There are 9 hidden switches. A switch that is on adds its own fixed numbers to the row, and there is some noise. The rows also spread widely along 13 directions, which tell nothing about the answers.
Some rows, each with its switches (1 for on, 0 for off) after it:
[  2.6 -21.3 -14.4 -11.0 -15.9  -8.9  -5.0 -24.3 -39.3  33.0  18.3   2.0
  23.7  15.1 -11.0   5.0 -20.5 -17.2   9.8  -0.3  -9.0   6.5] => 0 0 0 1 1 1 0 0 1
[  0.0   2.0 -19.6  -1.4   9.1   4.4  35.4   9.1 -13.3  -4.4  -1.3 -36.5
 -16.5  23.1  -9.8  11.7 -16.4   1.0  -7.0   3.1   3.9 -26.1] => 1 1 0 1 1 1 0 0 1
[  1.3  -1.9  -8.5  -3.1   5.0  19.2  28.2   6.2   7.8 -17.5 -17.1  28.4
   7.0  12.4  -0.5  -5.3 -33.3  29.9   6.7  16.1  11.7   1.9] => 0 1 0 0 1 1 1 0 1
[ -9.8  39.3  -8.5 -17.7  -5.6   3.3  21.1  -6.1  -1.4 -10.9 -17.1 -19.8
 -11.6  10.3  -6.7  -6.4 -41.3 -12.1   0.1  17.0  -6.3   4.2] => 0 0 0 1 1 1 0 0 1
[ -6.5  -3.9 -35.8  16.4   7.8   2.1   8.6 -21.3 -14.7   3.7  -8.8  19.1
  11.2 -15.9 -26.6  -7.6 -17.0  -9.3   6.7 -25.9 -13.4  14.9] => 1 1 1 1 0 1 1 0 1
[  1.1  -9.4 -14.3  21.2 -12.6 -24.2 -10.4 -24.0  21.1 -24.3   1.3  -8.6
  13.5  30.4   6.0  -3.2  11.7 -19.4 -21.7  -9.5 -26.9  13.5] => 1 0 1 0 1 1 0 1 1
[ -3.5  15.1 -23.0  -6.0  -0.6  -7.3  16.2  10.4  21.8 -17.7 -22.8 -28.5
 -15.8  22.5  24.9  22.7 -14.2  -0.6 -21.2  15.9   8.5 -10.4] => 0 1 1 1 1 1 0 0 1
[ 17.9   3.0 -20.3 -16.6  -4.2 -11.6   0.4 -11.8  20.7  -2.0  12.6   5.1
 -12.0   4.8  18.0  26.0 -32.3  -4.0  -8.0  41.4   6.3  19.8] => 1 0 1 0 0 0 1 0 1
[ -7.0   6.7  -3.5 -17.0   0.1 -12.4  10.5   9.7  10.6 -13.6  10.0 -48.5
 -13.6  24.9   0.0  -4.4 -24.4 -13.1 -13.1  17.7 -14.0  -8.1] => 1 1 1 0 1 0 1 1 1
[-19.7   1.9 -14.9  13.2 -17.5  -9.1 -11.5  -3.1   7.0  -0.5   6.9  12.6
   4.7  24.9  -1.8  35.4   7.5 -18.6  18.8  -3.4 -27.4 -21.3] => 0 1 0 1 0 1 1 0 0
[ 19.9  -1.3 -31.5  -5.5  -2.9   6.7  27.0  -9.7   3.3  21.1  -7.4   0.1
  -5.5  10.4   3.6  34.0 -13.5   7.2  -9.3   0.4  18.5  -9.9] => 0 1 0 0 0 1 1 1 0
[ -4.2  -5.8 -18.4  12.5  -8.1 -20.0 -18.2 -13.7   5.9 -35.7   8.4   4.9
  -1.8  23.7  13.6  21.4 -11.3  -0.2  -6.7  25.7  -9.9  27.3] => 1 0 1 0 0 1 1 0 1
[ 10.1 -15.8 -41.7   1.9  -8.0  -8.3   1.6 -18.2   8.4  16.7   1.4  20.3
   2.8  -7.4 -15.6  -2.2 -40.5  -8.4 -13.7   5.5  -5.0  33.7] => 1 1 1 1 0 1 1 1 1
[-17.8   0.8  -9.6  10.8  -0.9 -15.4  -0.2  -7.8  12.9 -24.4   1.6  -8.7
   0.7  31.9   6.0 -13.3 -19.5   1.3 -13.3  16.1  -4.5  19.3] => 0 1 0 1 1 1 1 0 1
[  1.1   4.5 -15.8 -20.8  -3.8 -29.2   6.6   5.8 -11.8 -20.2 -15.1  -2.1
  -6.5  15.4 -14.3  32.0  -9.1  -5.0  -2.3  13.7  -2.8   6.8] => 0 1 1 1 1 1 1 1 0
[ 25.0   7.7 -18.7   9.2 -11.9  -6.0  13.5 -30.0   1.0 -15.0  -4.7  -2.6
  -0.5  16.5 -23.3   2.7  -6.7  -4.7  -5.0 -18.1 -15.5  16.3] => 1 1 1 0 1 1 1 0 0
[-15.1  26.6  -5.8 -13.7  17.7 -16.2  14.3  -4.1 -17.2 -11.5  -2.0 -55.8
  -5.1  20.4  19.4  19.1  -1.3  -7.5 -12.0   5.7   5.9 -14.8] => 0 1 0 0 1 1 0 0 0
[ 13.1  20.2 -31.7 -23.8   1.4  -0.4  36.9   2.1  10.3  27.0  -6.0  -4.7
 -14.6 -11.3 -19.6  24.7 -28.0 -28.6  -2.0   5.5  -6.6 -24.0] => 1 1 0 1 0 1 0 1 1
[ 32.9  -7.2 -20.0  -5.0   7.7   2.0  26.5 -24.5   0.0   3.5  -0.8 -31.0
   3.2  12.8   6.0  18.2   7.3  -1.1  -4.7 -19.6  -0.4 -18.5] => 0 1 1 0 1 1 0 1 1
[  4.7  32.9  -7.1  -1.0   3.2  -1.5  25.9 -23.6  16.7  -3.5   9.8 -10.1
 -13.1  24.0  16.4  34.6 -17.6  -4.6   5.5  26.9   7.0 -15.7] => 0 1 0 0 0 0 1 0 1
[  0.4 -11.3 -12.9  -1.8   2.1 -21.3   1.6  -4.0   5.8 -16.6   9.3  -4.0
  -2.3  22.2  -3.3  -8.9 -14.2  -0.3 -17.1  17.1  -2.2  26.6] => 1 0 0 1 1 1 1 0 0
[ -8.3  12.1 -36.6  -9.9  14.7  -1.2  -4.8 -16.5  -2.2   2.4 -21.9  22.1
  19.5 -22.3  15.2  -1.1 -22.4  11.0   5.8  -5.3  -4.7  30.1] => 1 1 0 1 0 1 1 0 0
[ 13.5  -7.9 -34.2  12.4  -1.9  29.4  38.8 -23.4  -7.1  29.4   1.0   2.6
   3.7  19.0   4.8  -5.9 -46.6   9.7  -4.4  -1.7  17.9  -2.1] => 1 0 1 1 1 1 1 0 1
[ -7.0  -0.6 -14.5  24.1 -11.0 -31.8  -2.4 -23.5  -3.1 -32.3 -13.0  -6.0
   2.4  30.8 -13.0   1.8  27.2 -17.2 -19.9 -16.1 -12.4  16.3] => 0 0 1 1 0 0 0 0 1
[-15.0  -3.8   7.9  -9.7  -6.1 -10.0   0.5  13.0  19.8  -7.4  28.4  -1.3
   0.0  35.9  12.7   6.4 -18.1 -14.4  15.0  30.1 -21.3 -22.1] => 1 0 1 1 1 0 1 0 0
[-16.5   4.8 -25.0  30.8  25.7  -9.2  -4.7  -4.9  12.6 -33.6  -7.9 -20.8
 -22.8 -27.0 -18.0  -7.6  -8.6  -0.4   3.9 -17.4 -23.9  11.1] => 1 1 1 1 1 0 0 0 1
[  2.7 -17.9 -18.1 -11.6  21.5  -0.7  12.8 -13.6 -33.3   4.0   7.3 -25.8
  14.8   9.5   8.7  -7.0  -6.2  16.6  -6.8  -4.9  12.5   8.3] => 1 1 0 0 0 0 1 0 1
[ -0.5  -7.6 -18.8  -5.8 -21.5  25.8  -5.6 -12.2   4.8   4.9 -18.1  -0.6
  27.3  19.8  18.8 -16.0 -12.3   9.6   6.6 -16.8 -19.2   4.7] => 0 0 0 0 0 1 1 1 1

New rows, each followed by its switches (1 for on, 0 for off):
[-16.4  -5.6 -24.9  -9.3  49.6 -17.5   9.9   2.6  -6.8 -15.2   0.0   1.9
   7.7 -15.2  19.4  -1.6 -10.9  19.0  -7.7  13.2  18.4  20.2] => 1 1 0 1 0 1 1 0 0
[  8.3 -23.1 -31.4   5.3 -11.0 -18.9   0.6  -5.7  -8.3  15.9  -1.5  -9.7
  -2.9   8.7 -15.6  11.4  -6.2  -9.1 -20.4  -4.4  -2.1   9.2] => 1 1 0 1 1 0 0 0 1
[ 13.7   5.6  -9.6   4.3  16.3   8.3  30.5 -10.5  13.0  -1.8  19.9 -26.9
 -33.4   9.7  -4.9  10.2 -26.1   3.9   8.3  18.1   8.3 -11.8] => 0 0 0 1 1 0 1 0 1
[-14.7  -9.6 -12.7   8.7   6.4   5.0  -6.8 -11.9   6.8   1.7   6.7  29.2
  25.0  -6.2   0.5  -2.7 -15.5  -6.6  26.4  -5.6 -29.2  -1.4] => 1 0 0 0 1 1 1 1 1
[ 30.1  -1.5 -19.5 -32.4 -10.6   8.7  23.2 -14.0 -10.8   9.6  -7.0  -5.7
  11.4  19.4  17.4  12.8 -28.5  12.8 -10.3  16.2  18.0   4.8] => 0 1 1 0 0 1 0 0 1
[  0.2  -7.1 -20.5 -22.2 -12.3   4.9  33.6  12.8 -19.9  -2.7 -27.6   8.7
  17.1  41.0   2.9  12.5  -7.6   8.1 -10.4   3.5  17.6 -16.4] => 0 1 1 1 0 1 1 0 1
[ 12.8   0.1 -21.3  -1.2  16.6 -21.9   6.1 -32.7  -2.4   3.7  -2.3  -9.7
  12.2 -12.0  -2.1   7.3   2.5 -11.2  -8.0 -14.8  -4.5  14.6] => 0 1 0 0 1 1 0 1 1
[  2.6  15.0 -12.6 -33.1 -14.8  19.3  13.4   2.7  -8.1 -12.2 -16.5 -26.9
   2.7  32.8  29.2  -3.0 -37.0  17.6  -4.6  25.6   4.3   3.1] => 1 0 1 0 0 0 1 0 1
[ -5.8   8.4   6.5 -12.8 -23.3 -18.0  18.0   9.2   9.5 -24.6  -6.4   0.3
  -2.2  42.6 -20.5  -6.4 -16.6 -17.4 -10.1  17.6 -14.7  -2.6] => 0 0 1 1 1 1 0 1 0
[ 18.5  22.3 -16.9   3.0 -16.6   3.6  41.3 -20.5  -7.1 -14.2 -24.3  24.9
  -8.3  21.9 -35.5  18.5 -16.6  -9.7   9.4  -2.5  -0.3  -3.3] => 0 0 1 1 1 1 1 0 1
[  2.4 -21.7 -30.0  10.4   6.8  -0.7  10.7 -15.9 -12.6   1.8 -10.1  32.8
  33.4  10.1   6.8  15.3  16.6   7.5  10.0 -20.5  -8.0 -10.2] => 1 1 0 1 0 1 0 0 1
[  6.9  11.7 -18.1   6.6   7.4  -5.1  15.9 -19.0  10.4   0.0 -17.3  -1.7
   0.2   3.0   5.7  17.0  12.9  -8.3   4.8 -14.1  -4.6 -12.1] => 0 0 0 1 1 0 0 0 1
[ -4.5 -18.0 -20.3  11.3  25.9 -29.2  10.3   2.5  15.6 -25.6  10.1  -1.3
  -7.4  12.6   6.1  12.2   8.9  -0.4 -17.3  14.6   6.7   4.7] => 1 1 1 1 0 0 1 0 1
[ -4.3  -9.6 -13.6  29.7  24.1   2.9  13.9   0.9  24.5 -48.0  -5.9   1.4
  -6.9   1.6 -12.5 -10.6   0.1  20.3   3.7  -9.6 -17.3   2.8] => 1 1 0 0 1 1 1 1 1
[-11.2  -6.3 -29.5   2.6  -1.6 -14.4   1.0 -13.7 -16.1  28.5  -2.7  26.2
  19.1   3.1   8.7  16.1 -24.4  -9.6  -5.5   8.7   7.3  11.7] => 1 0 0 1 1 1 0 0 0
[ 25.4  -6.0 -23.3  -7.8   2.9  -8.4  29.8 -34.5 -24.7  29.8   9.8   3.1
  11.6   9.6 -10.7   9.8 -22.1  -2.0  -3.9   1.3  10.6   6.1] => 1 1 0 1 1 0 0 0 1
[ 20.8  -5.2 -27.9  18.0  15.7 -22.1   7.4 -23.2  27.7 -26.6 -16.8  18.6
 -10.0 -11.2  -0.6  22.2   2.2  12.6  -5.1  -0.1   0.3  21.3] => 0 1 1 1 1 0 0 1 1
[ -1.6  17.3  -8.4   9.2  -1.2  -9.8  -9.2 -34.5  15.4  -4.4  10.3 -11.8
  -1.3 -10.3  -3.7 -14.0 -29.5 -14.7   1.6   0.7 -20.7  24.9] => 0 1 1 0 1 0 0 0 1
[ -3.2  -4.3 -18.7   2.6  -4.5 -14.8  15.7   5.1  12.4  17.9  -4.9   8.3
  -4.9   7.5  -0.1  23.4 -16.8 -10.0 -20.6  18.5  17.0  -7.1] => 0 1 0 0 1 0 0 0 1
[ -0.3  -2.4 -20.9  13.4  -0.1  -5.7   0.4 -12.4  19.6  -8.8  -9.6  38.8
   2.3  -3.9   4.2  21.1 -20.6   6.1   4.9  10.8   1.2  15.9] => 0 0 1 0 1 1 1 1 0
[ -5.9   6.2 -12.4   8.8  10.0   6.7  16.2  -6.1  -3.0 -44.4 -18.6 -20.8
  -0.9  23.4   4.8  -6.2  -7.3  20.6  -0.7  -2.0  -8.3   6.0] => 1 0 0 0 1 1 1 1 1
[ 16.4   0.0 -17.6   4.2  21.0 -18.0  36.4 -32.0 -23.1   7.3  22.0 -26.0
  -7.2  21.7  -2.9  16.6 -14.6   1.3 -11.6  13.2  20.0  -1.6] => 1 1 0 1 1 0 0 0 1
[ 27.1  -5.3 -12.6 -11.1  -7.0  -0.9  28.9  -3.0  13.0   1.9   0.7   6.2
  -8.5  23.3   1.5  26.8 -14.3   0.2  -9.7  23.2  17.5  -5.6] => 0 0 0 0 1 1 1 0 1
[ -1.6 -13.6 -12.3   4.1   4.4   2.7  12.7  -3.9  12.9  12.5  11.0  22.6
  12.0   9.3  14.4  19.9 -12.6 -10.5   9.4   9.5   4.0 -18.8] => 0 0 1 0 1 1 1 0 1
[  5.3  -7.7 -10.4  14.4 -16.1  18.7  19.1  -4.7  17.0  26.0  13.3 -14.3
 -11.9  26.6  11.7   6.4 -31.5   1.2  -9.3  10.2  11.1 -20.2] => 0 0 1 0 1 0 0 0 0
[  0.5 -21.2  -9.2  -5.9   1.8  -5.1  -5.9 -17.7 -15.3  17.4  31.4 -20.3
  11.3  20.1  12.1  11.0 -22.8   6.6   7.3   9.0  -3.0   3.6] => 0 1 0 0 1 1 1 1 0
[ 10.9 -17.9 -16.1 -17.2  19.4 -11.7  27.6  13.9 -19.5   4.2  15.3   0.7
 -14.3  -9.6 -25.0  34.4 -21.0  -6.8   5.1  24.0   9.2 -16.5] => 1 0 0 0 1 1 0 1 1
[ 28.5  -2.0 -17.6 -21.4  -7.5  -8.5  26.8  -2.8  19.2   5.1  -3.5  -5.4
  -8.1  23.4  -0.1   4.5 -16.7  -4.7 -17.1  18.9   7.4   4.5] => 1 0 0 1 1 0 1 0 1
[  8.8   4.4 -13.0  -3.4  -9.8 -16.3  26.5   0.8 -10.4 -11.3 -21.9 -11.1
  -7.9  25.1 -28.1  21.8  15.9 -10.8  -7.3 -11.0  -3.3 -18.8] => 0 1 0 1 1 0 0 0 1
[ -6.2  19.7 -22.5  18.5   3.6 -21.4   1.1 -32.7 -17.4 -39.3 -16.3  -8.4
  -4.3  17.8   2.9  23.9   7.4  -4.0  -3.1  -1.3  -3.3  19.9] => 0 0 1 1 0 1 0 0 1
[-18.2   1.5  -9.4   2.5   1.6  -3.8   0.3   0.7   2.6 -12.3   3.8 -42.1
  -2.0  17.6   2.2  -5.6  -4.0 -10.3 -10.8  -5.3 -16.0  -9.3] => 0 1 0 0 0 1 0 1 1
[ -2.4  11.5 -23.2  -3.4   3.2 -18.1  20.1  -2.5  21.1  20.2  13.8 -14.5
 -17.8   4.9  -3.9  18.7 -33.3 -35.3 -15.0  25.0  -1.8 -10.2] => 1 0 0 1 1 1 0 1 1
[-11.2  -7.0 -14.7 -22.1  -8.9 -18.3  12.5   2.2 -25.9  28.8  -6.4   1.0
  29.4  20.0   2.8  -0.3 -10.3 -22.6 -24.7   1.8   8.7  -0.5] => 1 0 0 0 1 1 0 0 0
